Every row belongs to one group in each of 4 separate groupings. Each group adds its own fixed numbers to the row, and there is some noise. The rows also spread widely along 14 directions, which tell nothing about the answers.
(in the rows, 128 means zero)
Known rows, each followed by its group in each grouping:
[156  80 116 111 177 110 140 167 136 121 126  74 142 166  93 114 160 170
 164  95 202 129 177 163 229 105 180 130  99 153 133 116 143 179 181 127
 137] => vare Penu B K910
[142 156 111 165 109 120 144 175 121 101 128 175 131  81 177 165 154 156
 120 107 130 164  75  93 110  99 117  97 132 114 152  85 147  98  94 114
  94] => vodum vagu B K784
[141 134 131 184 159 111 132 175 112 166 170 147 123 130 164 138 137 129
 148 130 122 177 106 110 148  70  77 150 158 111 123 124 181 129  92 140
  83] => Suru vagu C K813
[154 135 126 154  97 102 128 149 158 107 116 134 124 117 120 143 135 167
 116 113 175 105 156 130 131 121 168 125  97 156 135  99 105 152 161 103
 115] => zus fud X K917
[152  88 116 164 152 116 159 188 131  85 145 191 142 118 205 153 150 177
 154 109 158 142 114 119 165  91 136 161 145  85 140  83 170 131 170 104
  95] => fili fud X K784
[131 164 128  62 120 130 107 136 131 140 141 109 113 189  88  89 121 151
 100 124 103 122 107 152 179 123 166 102 119 130 143 128 148 140 167 121
 127] => sed Ker C K910
[147  78 124 124 100 123 121 136 154 166 118  82 129 172 105 151 155 134
 122 108 168 125 164 127 117 144 143 114 100 224 156 133  94 157 134 107
 119] => vare Geta X K813
[138 125  95 146 121 136 125 123 135 120 146  87 106 146 101 137 141  85
 112 107 145 138 121 153 128 120 141 112 103 158  94 124 113 176 124 114
 145] => fili Ker B K917
[131 182 156 127 134 147 134 105  83 138 115 140 145 127 148  99 186 148
 112  99 168 155 166  86 117 121 130  80  94  59 137 143 163 112 140 179
 160] => Suru Geta B K910
[105  87  94 115 105 126 138 133  95  85 139 120 158 162 170 190 105 107
 113  92 165 147 102 148 104 117 136 151 127 130 132 106 134 163 152  77
 139] => vodum Penu C K813
[105 183 139 123  85 128  99 106 100 110 166 166 172 119 184 130 138 157
  66 132 125 124 156 119 104 135 137 116 129 126 161 133 146  84 184 134
 123] => sed fud C K910
[157  91 116 114 109 120 132 160 168 115 130 122 120 134 162 163 120 145
 148 131 109 129 104 141 137 114 128 135 152 152 161 102 128 112 128  91
 108] => zus Ker C K917
[133 167 128 188 109 139 126 143 157 133 125 163  75  98 123 126 136 117
  84 125 122 118 103 103  70 106 143 114  97 119  91 113 123 164  95 109
 106] => vodum Geta X K813
[133 129 138  96 141 148 149 124  98 145 118 117 129 188 135 117 142 132
 136  93 150 150 117 118 134 110 122 116 123  69 132 132 164 153 143 134
 145] => vodum vagu X K917
[141 123 135 128 155 165 144 143 144 105 111 141 116  91 142 131 146 153
 146 128 119 111 107 131 111  98 132 126 130  83 117 135 171 141  99 109
 126] => vare vagu B K917
[153 169 152 116 123 104  77 135 118 156 183 111 161 118 111 114 158 190
 100 126 153 133 159 163 181 125 140 110 143 193 165 149 144 138 154 136
  95] => sed Penu X K784
[159 147 141 161 132 111 127 142 149 140 123 136  94 114 118 135 109 153
 132 119 156 115 125 140 117  99 140 141 117 101 106 128 141 187 106 100
 116] => vodum Penu C K784
[180 103 109  87 103 124 118 168 176  82 113 105 107 145 142 153 108 150
 133 126 138 118 106 161 156 104 177  88 103 153 145  71  96 157 146  83
 115] => sed Penu C K813
[118  94 110 129 118 124 145 141 108 118 141 148 150 178 153 158 144 140
 109  90 152 132 115 124 123 134 146 162 136 134 151 125 153 139 182  94
 122] => sed Penu B K784
[102  91 106 120 126 119 122 151 167  97 131 142 127 136 140 164  77 150
 125 147 111  93 135 160 132 109 169 211 147 159 125 124 143 117 171  70
 123] => sed Penu C K813
[100  99 133 134 134 114 156 138  87 142  93 122 170 132 122 178 147 162
 151  83 213 154 148 114 114 121 120 164 113 139 147 139 158 146 119 112
 143] => Suru Geta X K813
[137 128 114 135 145 128 154 148 141 124 103 131  95 130 100 129 129 117
 149  94 134 140 100 121 143 109 151 135 118  93 106 122 148 147 110 120
 153] => vare Geta C K784
[127 150 119 127  80 163 127 102 129  92 127 164 131 113 175 145 143 116
  80 118 103 121  94  99  68 140 133  94 127  96 150 122 130 104 135 114
 137] => vodum vagu X K813
[124 183 139  48 107 151  95  96  97 110 142 119 125 198 162 111  86 132
 100 142 125 136 129 159 126 102 157 107 113  56 114 125 142 140 184 122
 163] => fili Penu X K910
[150 119 102 163 113 119 149 134 155 108 104 120 106 110 126 144 143 100
 133 100 145 143 139 103 133 124 141 117 102 116 131 104 107 110 129 143
 161] => sed Ker C K910
[147 142 127 129 168 171 133 109 131 126 135  89  95  96  76  91 165 100
 131 104 134 125 102 153 140 115 136  97 119  93  93 155 159 202  87 136
 155] => vodum Ker X K917
[156 171 129 117  92 116 122 134 155 136  99 128  90 122 106 144 106 139
 137 128 134 133  94 123 109 117 145 100 110 127 129 118 114 128  96 112
 133] => fili fud X K813
[ 87  76  94 132 152 158 170 151 119  63 122 170 145 124 162 155 139 137
 129 100 139 112  96 129 121 115 160 182 133  95 121 112 183 143 170  81
 133] => sed fud B K813
[135 106 107 111 129 155 126 127 156  98 142 131 114 131 143 138 129 112
 120 125  95 118 100 142 127 127 155 142 148 128 130 126 137 125 151 105
 141] => sed Penu X K784
[146 122 125 107 113 147 114 126 188  95 120 141 117 101 145 124 140 159
 114 148 102  91 151 139 137 135 182 117 125 157 152 122 124  89 161 110
 134] => sed Geta B K813
[103 121 118 140 106 134 132 135  92 106 128 128 181 148 164 152 183 146
  89  87 180 143 166  97 105 132 139 108 100 148 158 112 132 108 177 135
 134] => Suru Penu B K917
[134 135 131 168  96 110 131 129 131 129 121 149 128 128 162 160 131 129
 113 109 158 139 157 107  93 116 127 138 112 127 134 115 119 118 137 123
 132] => sed Geta C K917
[124 124 101  90 118 161 107 110 153  75 165 132 118 159 159 120 115 104
  95 142  84 107 124 169 150 121 182 138 144 119 110 115 132 122 198 100
 150] => fili Geta X K917
[134 127 140 149 128 107 111 123 156 167 154 137 125 131 109 122 132 156
 126 135 112 104 159 134 151 132 134 171 157 159 148 168 153 106 148 125
 120] => vare Ker C K784
[118 116 124 131 127 138 145 133 127 111 111 131 143 149 137 116 176 157
 108  94 162 122 173 105 142 131 160 119  98 120 149 116 139 110 185 139
 143] => vodum Ker B K917
[117 154 104 162 119 137 138 174 124  62 129 168 145  67 170 150 159 147
 102 103 142 141 104 109 113 102 145  94 110 115 122  74 141 112 126 123
 110] => fili fud C K917

New rows, each followed by its group in each grouping:
[135 147 152  41 126 128 104 130 102 167 129  84 147 169  79 126 123 177
 135 115 150 139 104 163 159 126 138 114 137 164 164 161 166 157 125 111
 129] => sed Penu X K813
[149 121 120 110 135 126 123 128 141 129 136 106 123 134 124 141 132 134
 148 122 133 136 121 146 152 121 144 130 143 140 139 136 140 128 128 116
 139] => Suru Penu B K784
[114 147 106  92  98 144 128 167 112  82 125 143 138 154 155 131 141 154
  85 104 143 142  94 117 125 110 168  74  91 128 142  72 128 140 164 106
 107] => vodum fud X K813
[112 155 133 114 120 160 124 118 117 121 118 133 124 125 137 135 129 135
  98 128 127 121 117 123  70 119 141 125 110 103 117 143 152 141 120 110
 139] => sed Penu B K910
[118 158 107 113 132 136 120 151 127  96 139 124 132 107  98 117 150 136
 100 100 127 135 106 143 161 119 171  96 112 146 119 113 142 138 135 125
 134] => vare Geta C K784
[149 154 141 134 139 107 107 111 106 142 185 125 127 152 150 119 106 133
 125 130 141 136 137 169 163  98 125 154 156  87 120 148 168 167 154 119
 127] => vodum Penu C K910
[120 132 139 114 107 123 121 141 140 129 127 140 143 131 140 142 125 180
 117 132 134 107 138 130 116 119 148 138 130 152 150 127 142 122 145  96
 104] => Suru fud C K917
[191 152 147 175 143 135 118 134 165 133 125 116  91  64 135 124 152 130
 149 136 151 130 148 131 118  91 121  96 116 104 103 127 125 151  79 148
 132] => fili Penu X K917
[109 139 145 129 119 131 158 142 105 127  77 161 144 152 132 137 152 178
 124  87 186 128 145  84  96 123 144 133  93  83 138 120 153 125 158 128
 137] => fili fud X K917
[104 135 114 109 104 104 125 141  88 132 162 128 167 182 118 144 149 160
  93  85 158 145 118 146 160 139 152 134 139 184 164 128 153 136 176  98
 108] => vodum Geta B K917
[135 175 143 115  61 111 133 101 147 153  41 114  97 171  91 147 104 136
 114 103 175 123 170  84  70 134 156 109  58 112 133 121  73 103 141 141
 182] => sed vagu X K917
[132  88 106 202 133 108 173 165 140 141 100 146 118 119 116 169 161 134
 144  85 170 141 116  86 110 116 118 154 118 148 137 118 140 138  99 110
 110] => vodum vagu B K813
[128 171 120  48  99 139  93  89 101 105 143  74 144 146 128 130 100 119
 116 123 153 148 129 179 146 121 157  81 111 130 132 129 120 148 149 125
 171] => vodum fud X K813
[143 105 120 145 150 160 143 140 154 111 138 152 131  92 128 111 199 156
 119 110 109 106 115 114 141 139 147 115 140 134 148 139 166 117 136 126
 117] => fili Ker B K784
[110 114  90  73 127 147 150 136 113  43 114 118 150 148 119 137 131 131
 124  81 162 129 106 158 177 127 195 121 107 100 128  93 139 148 198 104
 175] => sed fud X K917
[144 184 165  91 160 103 102 151 118 163 149 132 130 166 138  83 118 206
 152 148 144 145 170 147 208  77 148 134 130  95 135 133 180 111 172 152
 113] => Suru fud B K784
[144 117 134 134 128 123 122 160 132 145 167 141 142 154 155 123 158 164
 115 128 131 135 133 127 154 115 131 128 137 163 160 120 151 133 163 118
  83] => sed fud X K910
[169  92 132 151 116 104 167 136 149 157  86 147 116 149 136 165 151 155
 168  91 171 135 131  93 118 137 130 146 129 119 162 131 134 115 124 112
 137] => fili Geta B K784
[146 121 105 117  95 130 127 140 143 100 116  96 134 133 141 145 158 125
 106 104 164 152 147 121 133 128 160  70  87 170 149  84  84 126 145 132
 140] => vodum Geta X K910
[ 77  86 126 122 142 183 134 119 116 138 134 126 153 132 171 148 150 122
  98 128 123 133 146 117  59 122 122 157 129 144 119 151 156 128 127 115
 133] => vodum Geta X K784
[151 132 139 101 150 135 131 119 111 143 157 117 127 180 144 101 148 133
 141 110 137 148 136 147 182 114 136 125 146  90 139 138 170 140 165 137
 141] => vodum Geta B K917
[ 77 118 112  94 154 147 123 150 121 130 133 105 140 156  97 127 121 142
 113 125 122 130 124 149 146 104 152 157 129 166 115 137 162 138 142 112
 125] => vodum vagu X K813
[168 160 115 167 120 104 133 153 151 105 125 131  99  74  88 140 139 140
 134  97 152 129  89 137 155 113 149 111 129 127 127 108 128 156 101 111
 126] => vodum Penu X K917
[139 146 123 117 115 108 124 131 135 122 121 121 108 156 100 144  96 141
 132 118 150 123 113 152 143 113 163 146 120 116 115 123 130 157 145  98
 143] => fili Penu X K910
[149 106 125 151 166 136 151 164 149 153 119 105  98 104  85 127 157 136
 152 105 130 131  85 124 133 110 121 124 136 139 124 139 163 174  65 114
 109] => vodum Penu C K910
[185 118 109 189 138 105 140 164 135  86 181 157 138  81 184 146 167 145
 143 110 156 151 112 139 182 101 126 118 145 118 149  92 149 145 139 117
  93] => sed fud B K910
[147 151 115 149 101 122 133 129 149 122 115 123 110 120 117 141 136 120
 120 106 138 140 123 110 123 122 139 107 118 132 135 113 110 114 121 134
 142] => vodum vagu X K917
[153 128 121 114 143 137 131 132 141  98 146 129 126 118 134 120 154 136
 137 108 119 127 112 144 179 120 153 114 147 110 139 122 155 131 143 122
 135] => Suru Geta C K917
[123 174 108 101 114 151 107 100 160  93 139 133  84 132 112 105  96  98
  99 138  73 107 100 148 136 125 184 132 140  92 101 131 131 112 160 119
 172] => vodum Penu X K784
[165 121 105 161  86 112 133 137 131 116 128 123 125 131 159 175 146  96
 124  96 160 167 114 101 110 126 122  93 117 143 149  95  94 118 121 129
 137] => fili Penu X K813
[ 93  72  92 105 110 145 155 142 130 114 118 115 153 160 141 178 133 109
 126 103 102 135  93 114 100 138 124 160 157 167 156 126 141  94 136  97
 132] => zus vagu C K917
[108 126 125 182 120  95 153 159 163 177  75 125  95  96  62 171 107 146
 151 120 142 117 118  99  78 113 115 189 122 166 117 150 138 127  58 101
 124] => zus Ker C K910
[142 155 153 176 138  94 122 142 136 202 136 129 112 126  90 120 135 151
 139 122 150 136 156 113 135 107 107 153 129 154 131 163 157 137 102 148
 106] => sed fud C K813
[150 154 131  77 106 121 119 124 127 119 114 110 141 165 121 129 129 169
 130 113 154 129 144 145 162 122 160  97 112 126 152 119 129 117 163 124
 142] => fili vagu B K917
[144 171 141 181 122 109 114 126 120 176 155 148  88 142 146 140 102 103
 133 137 122 150 115 114  94  90  97 156 139  89 100 149 155 136  97 128
 124] => vare Penu B K813
[123 154 122 117 125 162 111 161 125 134 166 148 107 155 156 112 139 133
  88 145  85 132  76 126  96  99 132  95 123 133 109 115 159 152 117 105
  74] => fili fud B K813
[157 119 120 149 129 134 152 143 144 136 128 139  89 185 135 114 146 121
 128 111 136 125 109 107 127 114 150 120 105  95 115 113 138 172 149 110
 115] => Suru fud B K910
[138 185 143 174 110 107 134  93 131 175 114 149  98 121  82 127 132 125
 130 111 134 124 125  92 107 134 119 146 132  98 129 176 151 112 103 142
 151] => Suru vagu B K813
[165 170 108 144  77 124 114 139 150  89 153 159 108 112 178 146 124 114
  97 135  99 146  88 119 124 109 137  86 129 113 143  82 104  99 136 120
 116] => sed vagu X K910
[163 146 133 174 142 159 156 138 115  73 136 193 137  63 174 102 219 159
 107  89 148 118 112  94 134 125 139  79 116  41 147 115 179 140 148 146
 122] => zus Ker B K813
[131 149 122 100  91 120 132 161 145 124  77 121  85 177 119 150  83 136
 117 115 143 136  96 113  92  95 159 105  80 111 114  83 105 150 117  97
 129] => vodum Penu C K813
[151 114 124 116 108 137 137 124 152  88 110 119 135 120 142 136 146 150
 122 105 163 105 153 133 132 131 168  99 102 124 148 107 115 142 162 113
 142] => vodum fud C K917
[158 158 153  87 110 112 110 117 137 153 125 115 109 184 124 113  91 160
 132 130 150 114 151 156 139 111 156 131 111 100 123 136 132 168 163 116
 136] => zus fud C K784
[147 195 149 154  87 103 114 131  99 148 112 133 128  97 115 163 137 161
 108 104 186 145 107 111  75 117 117  86  97 133 141 132 127 161  75 112
 114] => Suru Penu B K813
[ 82 115 110  82 150 134 132 140 123 144 114  77 131 145  89 149 100 126
 146 121 139 154 123 160 139 108 148 168 132 173 112 143 146 132 109 111
 158] => vodum Geta X K784
[165 125 106 120 113 145 133 136 146  84 135 125 135 132 133 116 182 140
 105 102 133 120 121 125 166 137 171  64 107 131 159 104 119 131 167 126
 128] => vare vagu B K910
[106 101  96 124 133 166 116 114 155 138 158  90 103 164 133 130 112  65
 107 145  82 136 126 144 104 114 134 152 139 161  93 141 120 135 130 118
 141] => vodum vagu X K784
[157  78 160 139 172 148 154 175 118 200 131 131 120 197 155 118 166 157
 151 111 143 150 118  99 121  86  81 133 126 107 139 137 189 188 104 127
  71] => sed vagu C K813
[157 128 121 155 104 116 120 158 171 133 141 143 111 125 171 151 125 146
 122 153 106 134 132 114 118 101 127 126 133 160 147 104 118  89 125 113
  93] => sed vagu B K910
[142 164 143 113 137 142 132 126 124 128 109 131 105 123 128 118 120 140
 142 125 150 133 122 131 117 101 142 113 101  75 108 133 156 153 114 127
 149] => sed fud B K813
[140 129 131 109 131 107 136 131 140 162 107  82 132 140  66 124 151 161
 153 100 170 127 156 133 165 138 153 119 119 182 156 148 134 124 130 135
 143] => vodum fud B K917
[ 74 101 112 131 142 105 106 162 139 155 159 104 147 144 130 158  93 152
 118 148 127 135 167 166 136  95 141 204 145 227 116 136 144 122 138  93
  99] => vodum Geta C K784
[139 182 134 124  88  86 117 127 101 126 130 151 153 130 132 146 127 168
 116 101 162 152 131 117 162 124 134 115 136 118 177 122 139  88 155 136
 134] => vodum vagu X K813
[172  93 137 109 129 177 131 111 124 135 163 126 131 191 178 102 188 124
 108 114 131 120 124 123 119 138 134  79 119 106 153 137 150 185 169 117
 107] => Suru fud B K813
[103 143 123 123 116 144 119 129 120 140 132 140 137 157 140 124 157 133
  93 121 116 127 139  97 103 131 140 121 125 141 142 138 151  85 157 141
 128] => fili Penu B K813
[123  96  95 125 122 131 121 136 134  93 151 108 141 143 160 155 124 106
 123 121 137 145 135 146 146 114 147 141 137 153 134 107 124 124 166 112
 140] => vodum Penu X K813
[129 153 133 108 122 139 127 133 108 124 125 122 137 145 152 145 127 145
 126 123 144 148 118 128 110  97 121 112 116 104 127 122 148 136 118 116
 129] => Suru vagu B K917
[111  99 120  51 151 163 121 128 160  87 119 110 141 131 146 120 124 158
 145 155  95 113 150 157 173 115 180 149 145 130 143 128 152  80 174 116
 159] => Suru Geta X K910
[ 92 195 106 150  73 104 121 118 114 134 111 143  93 151  81 151  88  93
  83 102 138 141  93 109  85 124 147 142  94 121 103 122 114 128 127 116
 157] => sed Ker X K813
[ 97  99 107  88 124 152 147 140 104 122 137 116 138 151 148 170 106 114
 135 111 110 144  59 143  94 118 112 153 157 136 133 132 170 147 101  74
 122] => vodum fud C K917
[158 177 152 194 117  80 141 127 142 174 108 159  98 126  85 117 135 158
 138 102 180 126 156  96 139 122 138 150 109  98 133 145 136 135 137 147
 136] => sed fud X K910
[103 134 124 198 116 116 148 165 132 126 110 185 105 149 150 145 117 144
  97 111 170 122 140  93  76  90 148 172  80  98  90  96 136 165 155 104
 103] => sed fud X K813
[126 139 116 129  88 111 125 111 164 130 114 146 118 107 116 164 101 137
 132 128 111 104 119 126 101 147 146 163 153 154 146 150 126  87 123  98
 145] => fili fud C K784
[157 118 103 192 110 105 141 162 209 109 114 159  85  79 127 142 137 135
 137 133 114 109 131  97 139 120 160 142 132 164 140  96 103  82 128 117
 112] => vodum fud X K813
[135 148 149  88 156 135 138 160 140 141  88 115 117 137 100 106 134 189
 150 119 139 127 133 127 160  91 144 113 113 101 135 124 165 125 120 136
 125] => vodum vagu C K917
[195 175 152 120 125 132 115 120 179 118 124 147  88  44 121 109 141 173
 146 140 106 111 103 145 156 120 153  89 151 100 148 137 142 118  94 124
 131] => vodum Geta X K784
[114 154 146 125 109 130 109 118 139 145 132 140 127 134 134 128 104 162
  98 145 130 100 156 135  87 117 144 149 114 135 123 147 142 140 145 105
 117] => sed fud C K910
[109  94 102 105 131 152 144 160  97 101 129 117 146 163 188 178 111 112
 132 112 140 172  94 129 100  84 115 131 121 106 117  92 144 149 117  98
 125] => Suru vagu C K784
[136 106 127 141 100 118 122 119 147 149 139 125 139 155 126 132 154 151
  98 108 144 110 161 121 124 150 143 132 125 176 164 141 122 130 164 118
 118] => vodum Ker C K784
[ 99 179 126 127 127 129 111  99 131 135 127 118 114 138  82 104 104 115
 100 129 123 108 160 140 130 117 158 152 114 108  92 161 144 133 151 144
 167] => zus vagu C K813
[181 185 169 109 110 131  99 133 152 146 142 148  76 137 141 115  85 175
 121 158 124 101  92 169 106  84 140 115 116  82 104 126 146 205 110  77
  91] => sed fud X K917
[164 125 124 190 102 123 147 143 146 105 133 169 136  72 146 143 199 150
 110  92 144 118 119  90 120 143 126 105 135 130 170 115 135 113 134 128
 111] => zus Ker X K917
[140 170 137 165 124 108 136 129 119 165 135 144  96 167 156 120 114 119
 136 120 146 155 149 103 120  90 118 143 117  71 107 124 146 120 140 149
 134] => vodum fud B K917
[113 129  91 102 143 136 156 175 141  96  85 108 107 153  85 119 142 128
 140  93 148 143 117 113 166 106 184 100  78 129 115  88 130 118 148 137
 154] => vare fud B K813
[151 163 153  99 112  95 108 152 124 181 109  87 117 160 136 147  98 174
 151 143 176 170 165 138 128  82 123 106  95 152 134 113 119 131  98 126
 121] => vodum Geta B K910
[126 164 113 134 113 140 111 138 143 128 146 121  95 139 109 113 124 111
  89 134 112 123 107 131 111 111 155 106 104 144  98 118 123 163 130 119
 117] => zus fud X K813
[192 129 141 132  98 113 132  94 163 148 128 126 102 129 126 129 137 145
 144 126 126 108 127 132 140 149 133 117 147 117 174 154 130 122 131 110
 140] => vodum Ker B K910
[184 118 130 112 115 125 140 128 160 107 108 125 107 101 116 151 133 153
 166 112 142 116  87 149 151 130 138 118 142 108 153 127 136 145 110  94
 139] => fili Ker X K917
[134  68 127 122 129 155 146 116 129 153 143 121 118 189 182 151 126 114
 131 129 128 130 127 135  82 121 118 157 139 119 130 144 150 165 135  81
 122] => vodum Geta B K910
[101 161 133  94 150 109 110 125  94 146 146  97 149 184 125 106 104 139
 138 131 170 167 198 149 188  90 149 158 111 112 114 133 151 110 192 169
 166] => sed fud X K910
[ 96 143  98 165 122 135 158 123 135  73  88 156 110  74 110 152 120 115
 119  96 152 124 118 115 103 121 165 158 105  77  98 116 132 123 129 116
 180] => vodum Ker X K784
[ 96  94 121 116 130 120 146 148 131 172 122 121 130 162 110 160 117 142
 135 116 113 135  98 122 110 129 120 180 159 173 150 152 165 119 106  90
 115] => vodum Geta C K910
[150 138 129 127 119 118 109 132 138 106 161 140 130 120 140 142 120 155
 121 128 128 108 115 165 148 115 148 147 154 125 138 133 150 149 154  89
 117] => vare Penu X K917
[145 126 138 150 110 128 126 124 117 109 125 127 157 151 187 136 161 162
  99 106 204 131 212 118 116 108 146  98  72 110 137  99 112 145 186 138
 127] => vodum vagu B K917
[113 176 145 146 136 118 103 131 145 151 137 141 114 100 112 112 110 156
 111 151 117 115 165 138 128 100 146 158 126 135 108 149 151 112 127 133
 127] => sed Geta C K910
[103 146 135  71 153 152 133 117 120 122 106 121 130 144 112 110 112 150
 144 125 135 123 138 142 141 112 162 155 124  79 113 151 168 125 159 133
 174] => zus fud X K784
[137 117 109 136  76 117 136  76 121  91 139 131 168  90  93 169 167 129
 105  70 159 105 107 146 134 196 147 137 157 167 189 164 130 130 159  92
 164] => sed Ker X K917
[121 135 131 146 104 130 110 101 149 130 153 131 136 127 132 121 136 145
  88 137 139  92 179 138 114 139 160 144 119 162 135 146 123 137 175 112
 124] => vodum fud X K910
[181 124 133 199  90  97 142 159 158 124 131 187 103 128 189 157 139 151
 113 115 154 130 129  95 104 107 130 125 109 108 142  83 112 144 140 102
  89] => sed Geta C K910
[163 132 126 129 121 109 135 152 124 116 122 127 132 131 139 135 149 156
 142  95 168 151 133 125 167 110 138  97 108 104 151 104 134 133 141 133
 135] => vare Ker C K784
[122  98  97 143 142 110 144 161 151 131 113  87 113 145 111 146 123 122
 152 120 155 152 156 132 156  98 147 150 105 162 118 106 120 118 130 124
 143] => vodum Ker B K910
